The first 6 rows are patterns. Each new row is the sum of 2 different patterns, raised or lowered, with some noise. Before adding, each is slid sideways (what falls off one end comes back at the other) and multiplied by a number that may be negative. Names go in the order of the patterns.
Some rows, each with the names of its patterns after it:
.06 .03 -.16 .04 -.04 .28 .30 -.09 .08 -.14 -.02 .01 -.07 .09 .03 .10 -.17 .15 -.03 .02 .10 .14 .02 -.12 .04 -.09 .02 -.10
J490
.08 .09 -.12 .09 -.04 .06 .02 -.01 .10 -.03 .03 -.05 .03 .01 .00 .11 -.10 .03 .19 .19 .01 .05 .09 -.20 .01 .02 -.09 .00
J16
.06 .02 -.13 .04 .05 .02 .11 -.03 .06 -.07 -.02 .09 .01 .04 .10 .07 -.06 .03 -.02 .01 .00 .01 -.09 .09 -.05 -.25 .09 .07
J993
.02 -.06 .04 -.16 -.02 .20 .05 -.30 .11 -.10 .25 .07 -.07 .00 .09 .17 .12 .22 .02 -.02 -.30 -.06 -.03 .07 .13 .24 .17 -.15
J93
.07 .30 -.10 .00 .00 .03 -.23 .27 -.13 .00 .21 .11 -.03 .03 -.02 .00 .14 .00 .05 .05 -.02 -.04 .03 .06 .14 .01 .06 -.05
J754
-.16 -.09 -.01 .07 .21 .03 .00 -.01 .09 -.02 -.15 .16 .15 -.25 .18 .06 -.03 -.23 -.05 .05 .10 -.02 .16 -.02 .01 .08 .08 -.26
J825

New rows. What belongs after each?
-.10 -.08 .26 .11 .31 .15 .27 .24 -.03 .04 .09 .33 -.03 .35 .18 .08 .12 .15 .25 .08 .35 .10 .31 .10 .14 .33 .09 .22
J490 J16
.09 .30 .03 .13 .32 .06 .14 .09 .41 .18 -.03 -.06 .18 .03 .11 .37 .12 .12 .43 .27 .17 .08 .25 -.06 .18 .13 .18 .14
J16 J825
-.25 -.19 -.06 -.26 -.30 .10 -.31 -.20 -.11 .14 -.16 -.16 -.07 -.19 -.32 -.16 -.16 -.13 -.23 .07 .00 -.12 -.11 -.23 -.29 -.16 -.19 -.13
J993 J825
-.19 .04 -.04 -.09 -.03 -.05 .15 .09 .01 -.01 -.28 -.22 -.01 -.12 -.05 .16 .01 -.16 .17 -.06 -.09 -.06 .17 -.11 -.06 -.07 -.10 -.02
J490 J16
-.17 -.14 -.28 -.37 -.24 -.43 -.38 .09 -.21 -.07 -.16 -.11 -.15 -.36 -.08 -.12 -.26 -.15 -.09 -.21 -.46 -.35 -.16 .02 -.23 .04 -.19 -.08
J490 J825
.20 .09 .21 .16 .45 .46 .05 .24 .04 .15 .19 .14 .18 .25 .24 -.12 .34 .19 .21 .25 .20 .20 .12 .21 .16 .18 .13 .18
J490 J993
.03 .27 .09 .09 .00 -.12 -.21 .06 .01 .04 -.06 .04 .10 -.01 -.17 .27 .08 -.09 -.02 .14 .05 .07 -.08 .00 -.14 -.07 .03 -.07
J993 J825
-.16 -.03 -.11 -.21 -.25 .00 -.15 -.05 -.11 .02 -.19 -.26 -.05 -.22 -.10 -.15 -.05 -.18 -.23 -.13 -.16 .04 .07 -.30 -.02 -.30 -.39 -.07
J490 J993
-.12 -.10 -.17 -.15 -.06 -.32 .00 .05 -.35 -.36 -.18 -.18 -.09 -.02 -.19 -.16 -.16 -.10 -.28 -.16 -.01 -.30 -.12 -.22 -.24 -.20 -.17 -.15
J16 J993
-.09 -.04 -.11 -.02 .03 -.01 -.08 -.21 .09 -.12 -.03 -.04 -.01 -.05 -.15 -.09 -.04 -.02 -.02 -.08 -.27 -.02 .06 -.06 -.18 .01 -.23 .04
J16 J754
-.26 -.36 -.21 -.16 -.25 -.34 -.20 -.31 -.29 -.28 -.15 -.01 -.08 -.29 -.20 -.42 -.29 -.13 -.27 -.12 -.20 -.12 -.35 -.02 -.32 -.16 .12 -.20
J490 J993
-.04 .01 .01 -.15 -.14 .06 .07 -.04 .16 -.07 .03 .07 .08 -.07 -.31 .27 -.01 .08 -.03 .26 -.20 .09 .08 -.18 .00 .07 .01 .07
J16 J754
.15 .17 .13 .15 -.08 -.04 .27 .09 .19 .05 .14 .15 .15 .10 -.20 .40 .06 .20 .14 .33 -.19 .29 .25 -.08 .13 .17 .22 .14
J490 J754
.21 .14 .21 .15 .00 -.32 .15 .18 -.14 .33 .28 .16 -.30 .02 .06 .19 -.10 .20 .17 .09 -.12 .19 -.27 .11 .02 -.02 .12 .32
J93 J825
-.19 -.27 -.18 -.07 -.24 -.29 -.05 -.40 -.22 -.19 .02 -.20 -.43 -.16 -.15 -.27 -.17 -.01 -.40 -.15 -.01 -.23 -.19 -.13 -.23 -.28 -.20 -.26
J754 J825
-.01 .02 -.09 .03 -.07 .09 -.21 .16 -.08 -.20 .17 .12 .00 -.14 .19 -.30 .09 -.09 -.09 -.03 -.14 .00 -.03 .25 .16 -.07 .02 -.16
J490 J754
-.07 .01 -.07 -.22 -.13 -.19 -.11 -.07 .18 .00 -.01 -.09 -.14 -.21 -.07 -.03 -.02 .21 -.14 .00 -.08 -.17 .02 .12 -.15 .01 -.29 -.06
J993 J93
-.11 -.14 -.16 .04 -.02 -.08 -.03 -.19 -.10 -.15 -.01 -.04 .03 -.08 -.05 -.15 .03 -.16 .04 .11 -.32 -.02 -.09 -.03 .07 .11 -.27 .05
J993 J754
.28 .23 .16 .30 .14 .17 .10 .27 .20 .22 .29 .12 .24 .42 .32 .25 .41 .21 -.01 .17 .23 .21 .19 .22 .25 .04 .32 .12
J16 J993
.00 .05 -.14 -.25 .05 -.12 .27 -.03 .04 .03 -.06 .00 -.16 .21 -.14 .10 -.01 -.07 -.10 -.08 .23 -.04 -.05 -.15 .12 -.07 -.09 .36
J490 J16
.20 .03 -.06 -.16 .14 -.07 .16 -.06 -.24 .17 -.02 .11 .02 .33 -.21 .17 .07 -.23 .05 .07 -.15 -.07 .05 -.10 -.01 .18 .01 .06
J16 J754
-.27 .04 -.26 -.10 -.21 -.22 -.24 -.26 -.13 -.10 -.14 -.17 -.24 -.12 .01 -.22 -.22 -.36 -.34 -.42 .03 -.38 -.03 -.01 -.12 -.13 -.17 -.26
J16 J754
-.03 -.30 -.08 -.14 .06 -.14 .13 -.06 -.28 -.33 -.18 .14 .27 -.10 .16 -.10 -.23 -.06 -.23 .00 -.22 -.01 -.11 .08 -.38 -.02 -.10 .22
J490 J93
-.07 .10 .02 -.10 -.18 -.08 -.18 .08 .02 .34 .03 .07 .13 -.19 -.23 -.16 .16 -.19 .26 -.13 .17 .14 -.12 -.07 .31 -.13 .09 -.15
J93 J754
-.11 .32 -.14 .04 -.02 .21 .14 .02 -.01 .13 -.05 -.02 .04 -.07 -.01 .26 .17 .05 .10 -.05 -.36 .08 .07 .09 -.04 -.04 .17 -.08
J993 J825
-.14 -.01 .00 .02 -.19 -.15 -.20 -.09 .05 .21 .09 .04 -.13 -.12 -.23 -.21 .09 .02 .04 -.02 .12 .00 -.17 .04 .18 -.07 .28 -.27
J993 J93
.13 .16 .17 .20 .34 .23 .28 .19 .31 .15 .19 .56 .22 .03 .33 .25 .01 .26 .06 .23 .41 .25 .28 .22 .18 .23 .36 .04
J754 J825
.04 .05 -.07 .01 .12 .05 -.05 .15 .07 -.14 .01 .09 .17 .30 -.05 .08 -.05 -.03 .07 -.01 .13 .04 .13 -.09 .10 .09 .05 -.04
J490 J16
-.10 -.03 -.13 -.15 -.14 -.11 -.25 -.12 -.16 -.22 -.23 -.10 -.14 -.18 -.13 -.39 -.01 -.13 -.15 -.11 -.01 -.32 -.06 -.12 -.28 -.21 -.05 -.21
J16 J754
.09 -.06 -.08 -.17 -.34 -.36 -.26 -.20 -.15 -.22 -.19 -.09 -.41 -.33 -.01 -.27 -.28 -.38 .10 -.15 -.21 -.28 .01 -.51 -.08 -.18 -.39 -.32
J754 J825
.06 .19 .33 .42 .32 .16 .12 .01 .10 -.01 .36 .41 .08 .42 .12 .15 -.10 .14 .07 .23 .28 .35 -.07 .24 .15 .37 -.06 -.04
J93 J825
.01 -.17 -.01 -.19 .04 -.20 -.30 -.11 .11 -.20 -.01 -.30 -.26 -.08 -.16 -.18 -.27 -.21 -.37 -.07 -.15 -.12 -.04 -.07 -.15 -.22 -.42 -.24
J993 J93
.03 .17 -.06 -.03 .01 .02 .15 -.09 -.19 .15 .14 .03 .05 .28 -.28 .30 .05 -.30 -.20 .11 .02 .01 .27 -.06 .06 .12 .03 .02
J16 J754
.23 .34 .09 .18 .18 .02 .13 .17 .25 .10 .49 -.09 .15 .29 .26 .00 .16 .28 .17 .06 .21 .13 .35 .17 .03 .17 .23 .37
J93 J754
.14 -.08 .06 .00 .06 .13 .18 .21 -.14 .22 .03 .04 .12 .27 .08 .01 .13 .01 .08 .07 .07 .15 .14 .08 -.01 .30 .37 .11
J490 J993
.04 -.22 .13 -.02 -.03 -.32 -.13 -.06 .13 -.19 .11 -.08 -.10 -.08 -.01 -.22 -.24 -.08 -.08 .07 .07 -.06 .03 -.09 .05 -.24 -.37 .15
J490 J825
.01 -.04 .09 -.17 -.23 .02 -.16 -.05 -.09 .03 -.12 -.23 -.09 -.12 .17 .19 -.28 .05 -.28 -.38 -.03 -.11 .03 -.05 -.12 -.25 .11 -.12
J490 J993
-.04 -.05 -.14 -.06 .01 -.09 -.05 .19 -.15 -.21 -.06 -.10 -.07 -.24 -.10 -.11 -.22 .14 -.12 .01 .04 -.16 -.13 -.17 -.06 -.18 .03 -.13
J16 J993
-.32 -.18 -.16 .03 -.07 -.22 -.04 -.29 -.20 -.25 -.21 -.07 -.17 -.02 -.38 .01 -.27 -.20 -.02 -.02 -.14 -.23 -.09 -.31 -.14 -.28 -.13 -.15
J490 J993
.10 .20 .05 .33 .17 .00 .07 .00 .20 -.12 .05 .15 .11 -.20 .15 .07 .18 .14 .17 .22 .12 .24 .22 .04 .05 .04 -.31 .00
J16 J93
.14 .31 .20 .24 -.25 -.18 .18 .10 .33 .36 .18 .21 .11 .22 .09 .20 .18 .31 -.03 .23 .11 .15 .09 .11 .29 .22 .23 .25
J490 J825
.01 .16 -.06 -.21 .02 .16 .09 -.12 .17 -.11 .02 -.04 .11 -.24 -.29 -.08 -.07 .27 .40 -.06 .03 -.14 .06 -.02 -.19 .22 .15 -.17
J490 J825
-.32 .10 .03 -.44 -.10 -.16 -.33 -.35 -.12 .19 .03 -.11 -.03 -.26 -.32 -.18 .08 -.37 -.22 -.25 .00 -.03 -.09 -.14 .14 -.24 .04 -.35
J93 J825
.18 -.06 -.17 -.11 .28 -.20 -.01 -.15 -.14 .02 -.24 -.34 -.15 -.20 -.14 -.04 -.06 .25 -.06 -.05 -.19 -.06 -.35 -.18 .06 -.12 -.09 -.10
J490 J93
.13 .13 .26 .41 -.04 .14 .02 .11 -.14 -.11 .02 .07 .18 .09 .20 .04 .06 .21 .18 -.05 .10 .22 -.21 .22 .02 .08 -.11 -.10
J490 J825
-.04 .26 .00 .13 .17 .29 .08 -.04 .08 .14 .00 .13 -.19 .00 .14 .13 -.06 .00 -.03 -.04 .07 .07 .32 .10 .08 -.02 -.02 -.11
J16 J93
.05 .13 .23 .34 .35 .32 -.03 .22 .31 .09 .00 .14 .32 .02 .05 .13 .06 .51 .25 .04 .16 .20 .30 .32 .35 .19 .15 -.15
J93 J754
-.36 -.23 -.30 -.17 -.06 -.32 -.08 -.17 -.08 -.20 -.25 -.01 -.29 -.17 -.39 -.48 -.09 -.21 -.02 -.21 -.19 -.14 -.26 -.22 -.27 -.09 -.30 -.17
J490 J993
.28 .23 .22 .27 .40 .18 .12 .17 .17 .20 .13 .35 .13 .10 .40 .34 .41 .48 .24 .09 .08 .22 .11 .15 .34 .31 .15 .14
J490 J16
.07 .26 .02 .20 .33 .24 .16 .15 .18 -.03 .18 .16 .04 .06 .22 .20 .09 .18 -.12 .29 .17 .15 .24 .29 -.05 .20 .18 -.02
J16 J754
-.07 -.23 -.31 .19 -.01 .02 -.07 .25 -.16 -.07 -.04 .09 -.14 .08 -.20 -.06 .03 -.09 -.08 -.16 -.11 -.14 .02 .00 .17 -.04 .00 -.08
J93 J754
-.30 -.16 -.21 -.09 -.16 -.19 -.10 -.39 -.18 .06 -.29 -.04 -.41 -.25 -.18 -.16 -.26 -.34 -.22 -.46 -.22 -.03 .20 -.16 -.14 -.17 -.50 -.38
J16 J93
-.02 .20 .17 .19 .12 .37 -.04 .31 .16 .02 .08 .16 .24 .19 .06 -.05 .17 .10 .08 .33 .21 .15 .19 .10 .12 .07 .30 .07
J16 J754
.23 .04 .19 .07 .34 .51 -.01 .15 .02 .10 -.04 .26 .09 .13 .33 .08 .18 .12 .11 .18 .31 .12 .06 .18 .03 .08 .06 .20
J490 J754
-.07 -.11 -.07 -.25 -.21 -.15 -.29 -.10 -.22 -.24 -.29 .02 -.06 -.12 -.10 -.30 -.31 -.07 -.02 -.16 -.21 -.11 -.24 -.29 -.28 -.08 -.31 -.16
J16 J825
-.13 .06 -.24 -.42 -.09 -.06 .33 -.14 -.16 -.25 -.11 .01 -.08 .15 -.11 -.12 -.58 -.10 -.20 -.07 .06 .18 .00 -.40 -.10 -.29 -.10 -.40
J490 J93
.17 .23 .30 .33 .43 .19 .13 -.21 .12 .12 .30 .26 .20 .43 .06 .22 .12 .38 -.16 .27 .36 .10 -.18 .31 .08 .43 .25 .04
J93 J754
.12 .02 .00 .07 .21 .11 -.13 .25 .26 .06 .05 .52 -.17 .23 .17 .15 .10 .16 .07 .19 .03 .04 .14 .07 .08 .36 .30 .20
J754 J825
.03 .07 -.16 .17 .07 -.11 .06 -.01 .12 -.24 -.02 -.27 -.26 .03 -.01 .10 .01 .01 .10 -.32 -.18 -.16 .14 -.13 .15 -.02 -.13 -.18
J490 J825
.04 .14 .01 .05 -.10 .02 .05 -.04 .09 .05 -.05 -.22 -.07 .16 -.14 .20 .05 .17 .18 .02 -.09 -.03 .07 -.03 .07 -.06 -.02 .21
J16 J825
.03 -.10 -.17 -.11 .12 -.35 .03 -.01 -.03 -.30 -.25 -.05 -.12 -.13 -.08 -.10 -.09 -.19 -.02 -.35 -.02 .03 -.20 -.02 -.05 -.15 -.11 -.20
J490 J825
-.27 -.22 -.16 -.23 -.35 .07 -.33 -.20 .20 .04 -.12 -.11 -.21 -.31 -.03 -.14 -.10 -.15 -.16 -.08 -.24 -.22 .12 -.26 -.12 -.19 .06 .13
J754 J825
-.13 -.12 -.19 -.09 -.21 .04 -.19 -.57 .06 .00 -.03 -.09 -.01 -.25 .05 -.09 -.13 -.21 .00 -.20 -.08 .01 -.18 -.05 -.03 -.06 -.15 -.04
J993 J754
